All groups share one centre, and each spreads out both ways along 14 directions, with some noise.
In the rows, zero is written as 128.
Known rows, each followed by its group:
[183 181 148 167 158 138  81 211 162  98 111 110 165  72 141 167  67  85
 116 157 110 154 137 128 163]
(0)
[ 91  87  95  42 119 167  97 131 121 123 138 129 163 164 204  91 104  94
 152 135 165  81 252 121 186]
(3)
[156 154 142 211 149 147 123 160 183 157 116 107 166 137 164 145 115 149
 170  97 147 187 124 100 153]
(0)
[226 175 131 121 153 124 147  94 177 128 184 116 126 136  94 141 140 114
 111 157 109 140 165  87 110]
(3)
[173 123 132 120 110 150 110 132 139 123 114 109 149  96 116 144 115 130
 125 121 117 117  95 129 149]
(0)
[157 169 146 125 134 117  89 164 122  94 109 154 109 129 144 126  93 140
 119 141 111 107 109 115 166]
(0)
[108 107 171 145  99 192 124 113 107 166  81 120 165 104 126  99 108 131
 165 101 127 121 121  94 148]
(1)
[140 141 104 179 154 132 161 112 120 124 128 185 177 146 133 111 115  94
 126 115 169 140 148 147 161]
(1)
[139 116 178 150 131 122  97  79 123 153 118  85 138 113 138 133 174 137
  96  89  69  60 146  78 216]
(1)
[154 195  86 156 149 126 142 115 142 129 146 176 132 160 150 197  98 121
 140 119 124 201  93 128 106]
(0)
[205  89  97 104 102 191 123  81 172  91 106 127 113 137 142 203  90 127
 115 150 123 165  68 143 158]
(2)
[163 172 146  74 158 139 110 153 145 130 109 121 106 149 129  91 125 132
 140 117 104 130  66 145 107]
(3)
[160 156 105  85 133 159 114 129 175 110 125 148  99 140 140 155 125  96
 137 126  88 133 118 163  69]
(3)
[152 150  77 170 141 107 113 130 118  88 166 157 171 111 146 191 119 107
 119 133 115 126 137 173 174]
(2)
[132  84  95 131  90 143 114 126 138 112 123 133 123 120 117 141 116 158
 165 128 151 136  91 180 139]
(1)
[143 122 126 116 125 139 112 204 157  67  80 141 138 146 116  95  93 125
 158 125 195  87 125 146 122]
(3)
[102 154  94 105 126 102 110 149  99 122 137 119 133 133 155 174 119 132
 115 111 127 104 160 126 145]
(3)
[133 126 108 108 132  91 109  95 122 141 151 132 151 132 129 147 143 106
 117 114 142 119 144 123 163]
(1)
[185 191 127 140 144 116 122 143 168 135 148 111 128 113 119 137 118 137
 128 135 128 137 111  96 128]
(3)
[189 140  97  75 131 134 154 124 155  95 126 128 142 124 123 169 108  95
  91 146 152 145  99  98  87]
(0)
[155 133 147 117 119 115 128  86 124 134 145  84 137 101 123 175 154 140
  83 121  94  95 121  57 142]
(1)
[166 113  85  90 131 125 130 106 152 107 145 171 142 143 142 101 118 116
 122 159 168 133 102 144 160]
(2)
[138 166 159 125 156 136 120 173 129 112 112 103 119 157 152 103 110 172
 136 135 125 113 104  85 159]
(2)
[117 162 130  98 137 158  74 172 190 100  83 126  91 128 161 128 118  97
 145 106 106  59 144 147 122]
(3)
[ 93 204 125 201 137 130 136 104 135 174 173 121 114  92  96 145 114 108
 142 155 128 128 183 115 138]
(2)
[187 128  73  73 146 110  92 164 201  82 129 120 129 134 176 159 136  95
  98 122 128 109 137 169 138]
(0)
[163 176 118 149 145 126 175 136 167 136 131 111 130 135 115 133 138 151
 121 115 152 146  79  82  72]
(0)
[167 121 107 123 144 118 136 107 177 109 149 135 142 150 144 144 140  92
 101 135 152 113 201 100 143]
(3)
[185 135 113  77 123  86 131 120 196 138 118 144  90 140 118 104 137 105
  81 134 176 128 146  96 100]
(2)
[148 111  89 111 139 147 145 108 164 108 161 133 167 127 138 122 134 115
 139 151 156 139  97 146 133]
(2)
[136  49 145 105 158 143 122 122 146  89 113 122 149 171 167 100 174 103
 122 115 103 110 153 167 153]
(1)
[185 122 110 127  93 164 137 145 138  97 103 149 116 105 135 138  95 145
 103 135 125 126 109 130 123]
(2)
[ 80 171 101 140 136  77  88 131 104 157 171  92 110 146  97 166 140 159
 178 111 142 108 142 171 161]
(1)
[149 138 104 108 142 128  99 114 124 116 157 122 124 139 137 136 148 150
 154 124  82 113  93 189 157]
(0)
[119 118 119  39 124  74  44 184 177 116 147  53 119  80 133 171 143 100
 128 145 118 103 125 147 112]
(0)
[149 154 117 135  99 120 110 177 145 119  90 154  84 134 112 137  82 159
 153 122 167 155  89 141 106]
(1)
[138  99 127 119 125 132 123 150 130 100 112 101 128 166 126 106 137 172
 149 110 162  87 130 134 170]
(1)
[125  99 130 120 118 142 125 135 130 108 128 115 137 124 136 134 113 141
 139 151 140 133 118 112 138]
(2)
[198 143 122  52 156 134 153 130 125 127 138 137 150 160 131  95 130 109
 116 128 112 159  97 139  84]
(2)
[138 142 107  76 155 118 125 116 128 119 142 147 128 200 153 124 116  98
 120 133 160 119 197 114 163]
(1)
[131 130 137  66 154 138  94 109 115 138 131 117 116 171 142 124 120 136
 153 136 113 154  77 142 162]
(2)
[163  98 131 118 114  99 100 103 186 121 130  98 135 101 108 160 165 112
 110 120 134 103 115 110 136]
(3)
[201 181 139  91 198 112 111 132 183  76 154 103 141 166 102 123 144  75
 112 146 127  63 166 123 158]
(3)
[180 160 156 154 121 119  92 175 129  83  54 185 103 110 140 111  90 128
  82 110 117  88 104 125 173]
(0)
[153 103 179 127 146 153 107  98 104  88 125 135 161 150 110 128 116 140
 156 166 110 146  67 108 180]
(0)
[148 119 180 190 166 120 131 127 157 125 146  96 146 142 118  91 166 143
 135 130 117 113 164 106 169]
(2)
[172  97 136 114  97 128 105  84 156 104 120 156 143 117 120 104 125 130
 114 149 164  71 132  68 194]
(0)
[120 162 142 134 151 114 113 147 117 135 129 149 122 148 116 146 109 106
 150 129 113 179 134 156  98]
(1)
[140  55 114 143 115  59 144  59 111 107 153 154 177  96 104 202 176  93
  68 132 132 165 114 121 111]
(1)
[100 127 180 222 174  98 116 146  87 110  76 146 166 172 120 161 115 138
 135  96 157 165  74 124 203]
(3)
[127 164 122 129 143 154 136 124  98 131 144 132 129 125 147 136 117 122
 127 128  82 129 132 140 133]
(3)
[147 141  86 147 131 132 145 136 170 120 144 147 138  79 159 149 130 101
 101 139 113 149 114 136  83]
(1)
[128 166 111 106 123 146 147 149 108 126 126 118 154 118 131 155  98 123
 125 122 133 135 112  97  92]
(2)
[114 137 136 154 147  92  88  99 152 146 145  71 164 123 114 194 158 121
 137 102 142 106 119  95 185]
(2)
[132 113 116  71 159  98 125 152 123  89 141 140 135 167 166 123 118 116
 111 158 148 143 149 120 130]
(2)
[114 148 120  91 142 117  98 143 109 103 148 104 122 100 144 162 129 123
 112 151  77 108  88 147 138]
(3)
[152 122 130 123 132 115 119 118 138  97 139 123 146 100  93 177 125 108
 118 157 122 149  86 133 107]
(0)
[141  63 164  87 122  75  88 112 115  23 141 151 102 109  72 163 135 112
  81 211 115  94 103 124 131]
(0)
[ 78 133 165 196 167  50  59 149 131 114 165 133 105 141 124 137 173 161
 166 144  83 129 134 177 161]
(0)
[146 138 162  96 137 144 109 115 100 126  97 125 125 158 138 144 120 125
 121 104  86 131 103 110 144]
(1)
[123 172  80  89 125 134 165 199 135 143 126 133 111 112 177  52 120 148
 106 117 138 104 126 137  77]
(3)
[ 84  90  93 101  95 135 126 159 128 116 120 136 133 110 178 113 123 127
 118 128 146 100 175 135 121]
(3)
[ 83 135 155 124 115 146 123 140  76 152 101 130 148 133 128 117  95 137
 160 111 142 140 118  96 131]
(1)
[105 153 135  97 133 124 104 166 132 113  96 169  48 171 159  89  94 170
 138 158 131 144  84 136 136]
(2)

New rows. What belongs after each?
[161 148 108 129 100 119 119 145 122 125 124 164 131  95 122 104 108 139
 119 128 141 109 107 129 136]
(2)
[166 108 168 107 132 169 135 119 122 144 144  92 121 121 101 106 124 141
 159 164  73 186  98 152 103]
(2)
[162 125 117 123 142  82 154 101 174 129 118 185 106 169 127  96 167  79
  80 108 171 115 197 111 103]
(2)
[ 98 147 160 126 174 117 111 185 135  93 117 132 108 145 138  87 133 109
 136 144 110 108 135 159 116]
(3)
[134 174 106 107  89 138 128 134  68 139 132 152 101 109 125 135  80 162
 129 137 109 125 114 121 122]
(0)
[127 135 142 138 147 109 142 154 124 109 131 141 130 138 126 123 119 145
 134 149 135 176  94 115 100]
(0)
[120 106 101  67 119 127 133 142 101 109 149 105 205 107 135 134 114 138
 149 149 171 139  55 102 121]
(2)
[150  90 111 128 106 128 140  90 122 101 143 131 137 103 146 173 136 140
  82 144 105 127 102 108 144]
(1)
[123 108 120 134 129 122 148 120 123 156 130 137 154 139 184 103 124 136
 106 124 158 149 158  79 169]
(3)
[ 61 127 131 133 114 114 111 173 108 165  84 124 117 107 188 100 128 165
 124  84 127 128  77 127 133]
(3)
[140 111 127 149 107 109 108 138 129 122  92 174 122 123 139 115 130 145
 122  93 129 123 100 153 139]
(0)
[157 117 112  85 113 136 146 114  98  99 136 152 126 130 125  89 122 142
 108 147 131 102  95 133 131]
(0)
[133 141  89  89 126 123 148 103 107 120 150 137 110 153 137 170 124 103
  96 129 115 120 188 127 110]
(0)
[158 129 131 132 103  91  93  98 140 135 115 102 120 121 144 216 130 148
  83 103 123 125 113  49 179]
(3)
[116 110 124 131  83  84  81 141 152 131  86 190 101 140 161 137 108 163
 135 111 176 146 107  78 141]
(0)
[107 137 110 132 109 176 134 155  82  90 141 132 141  96 113 138 100 127
 151 147  95  89 147 178 110]
(3)
[119 102 137  99 122  96 109 127 168 120 155 103 117 146 136 117 148 169
 143 155 165 115 137  70 139]
(0)
[104 121 147 122 153 112 102 145  85 112 135 141 143 129 125 166 112  98
 142 149  96 187 109 167 114]
(0)
[119 105 131 122 117 114  95 105 111 114 157 111 129 110 118 179 127  98
 113 151 103 110 217 128 161]
(0)
[136 101 140  94  97 115 111 119 115 140 124 121 117 117 168 152 106 165
 108 153 129 173 102  61 151]
(3)
[145  90  83  47 107 112 124 179 121 110 134 162 150  89 154  35 112 120
 111 160 169 121 110 174 119]
(0)
[154 103  95 118  73 137 145 132 143 145 119 144 125 122 122 140 116 150
 142 107 166 152 148 119  74]
(3)
[153 163 118 100 191  98 108  82 143 112 182 133 125 155 151 204 142  76
 105 161  64 175 123 146 130]
(3)
[162 111 126 112 139 117 127 141 174 106 133 103 143 132 131 148 142 121
 121 135 143 139 117 116 118]
(0)
[ 86  51 138 101 121  66  85 164 166  90 152  84  81 173 161 206 148 187
 158 166 140 188 144 112  98]
(0)
[150 101 146  81 143  84 133 133 131  92 145  68 135 159  94 161 166 143
 115 126 143 110 135  89  97]
(1)
[128 147  98 112 179 146 123  88 107 149 176 143 199 141 143 116 140  44
 143 121 106 134 179 190 166]
(0)
[127 117  96 116 122 136 132 117 150 141 153 121 161 112 141 119 132 108
 130 137 155 117 157 118 141]
(1)
[140 103 149  88 130 123  98  82 124 100  91 124  98 182 113 180 159 147
 127  91  90 113  47 128 130]
(0)
[202  55 119  96  98 133 164 147 161  41  96 130 108 145 123 144 126 167
  83 160 160 142  68  98  92]
(0)
[118 147 145 148 122 162 143 132  90 147 124 119 176  85 110 135 112 131
 153 117 103 159  65 121  92]
(1)
[147 157 103 115 136 158 121 134 157 135 118 142 139 128 146 129 122 109
 147 106 116 133 100 158 115]
(3)
[134 126 135  74 145 165 156 124  99 150 168  84 201 110 109  86 104 119
 166 174 150 174  89 100 108]
(0)
[124  86 151 137 127 124  95 123 154 118  80 124 145 136 101 132 163 111
 151  73 135 105  95 166 129]
(3)
[ 94 140 167 178 111  90 106 174  95 126 118 122  81 112 118 153 114 176
 131 137 100 137 154 120 120]
(0)
[144  37 152 111 147 129 150 118 134  59 133 124 135 158 175 116 164 123
  75 160 102 114 179 105 153]
(1)
[136 116 104 126 165 135 112 122 126  63 115 127 176 124 133 162 134  78
 109 118 124  74  98 176 182]
(3)
[185 158 153 203 122 142  94 161 129  95 112 152 153  73 120 164  67 108
 113 155 104 134 142 121 183]
(0)
[119 125 126 139 150 115 113 159 145 149 142 106 151 132 156  89 148 143
 157 112 130 138 142 158 141]
(0)
[156  81 172 128  84 158 127 129  77  95  65 161 145 102 109 154  65 112
  96 147 141 150 128  76 143]
(0)
[109  84 160 131 112 251 162 107 125  97  35 138  80 198 172 149  92 150
 146 107 106 146  93 109 124]
(2)
[156 149 149 121  92 124  68 137 123 121  78 160 124  84 125 118  92 118
 104 112 126  70 119 106 191]
(0)
[ 98 116  66  83  97 117 105 132 110  97 134 114 129  90 166 204 138 115
  90 106 100  71 123 161 129]
(3)
[188 145  78 122  80 185 111  74 165 132  97 163  80 111 131 186  78 117
 119 122 121 138  76 161 159]
(2)
[ 92  75 129 107 128 146 141 111 101  89 106 116  99 194 173 169 140 147
 106 109 104 109 166 119 141]
(1)
[140 106 136 105 154 153 134 143  89  85  98 155 166 180 105 101 114 112
 162 119 147 139  92 186 131]
(3)
[174 130 150  71 172  63  77 210 122  81 167  81 136 136 151 143 140 146
 117 159  72 153 139 155 130]
(2)
[156 120 175 166 137 134 111 143 119 115 116 114 142 114 107 104 133 153
 142 128 101 127  95 138 154]
(1)
[109 127 131 117 128 125 138 143  90 153 132 147 128 167 131 109 114 144
 162 121 138 171 169 134 104]
(3)
[208 118 153 120 168 143 102 160 193  53 149  91 176 112 131 156 102 118
 132 199 136 152  83  98 163]
(0)
[199 111  94 142  82 169 159 106 123 122  94 177 177  67 106 149  93  69
  75 107 147 132 129 137 125]
(0)
[206 141 123 120 118 138 128 129 145  97 123 121 145 132  79 158 109 138
 133 122 153 111 108 118 126]
(3)
[109 118 114 115 114  72  99 189 131 120 158 124 137  79 137 112 142 126
 122 142 131 103 185 150 103]
(2)
[146 128 116  77 119 101 128 146 140 132 135 131 143 118 123  97 131 124
 117 134 160 127 114 106 100]
(2)
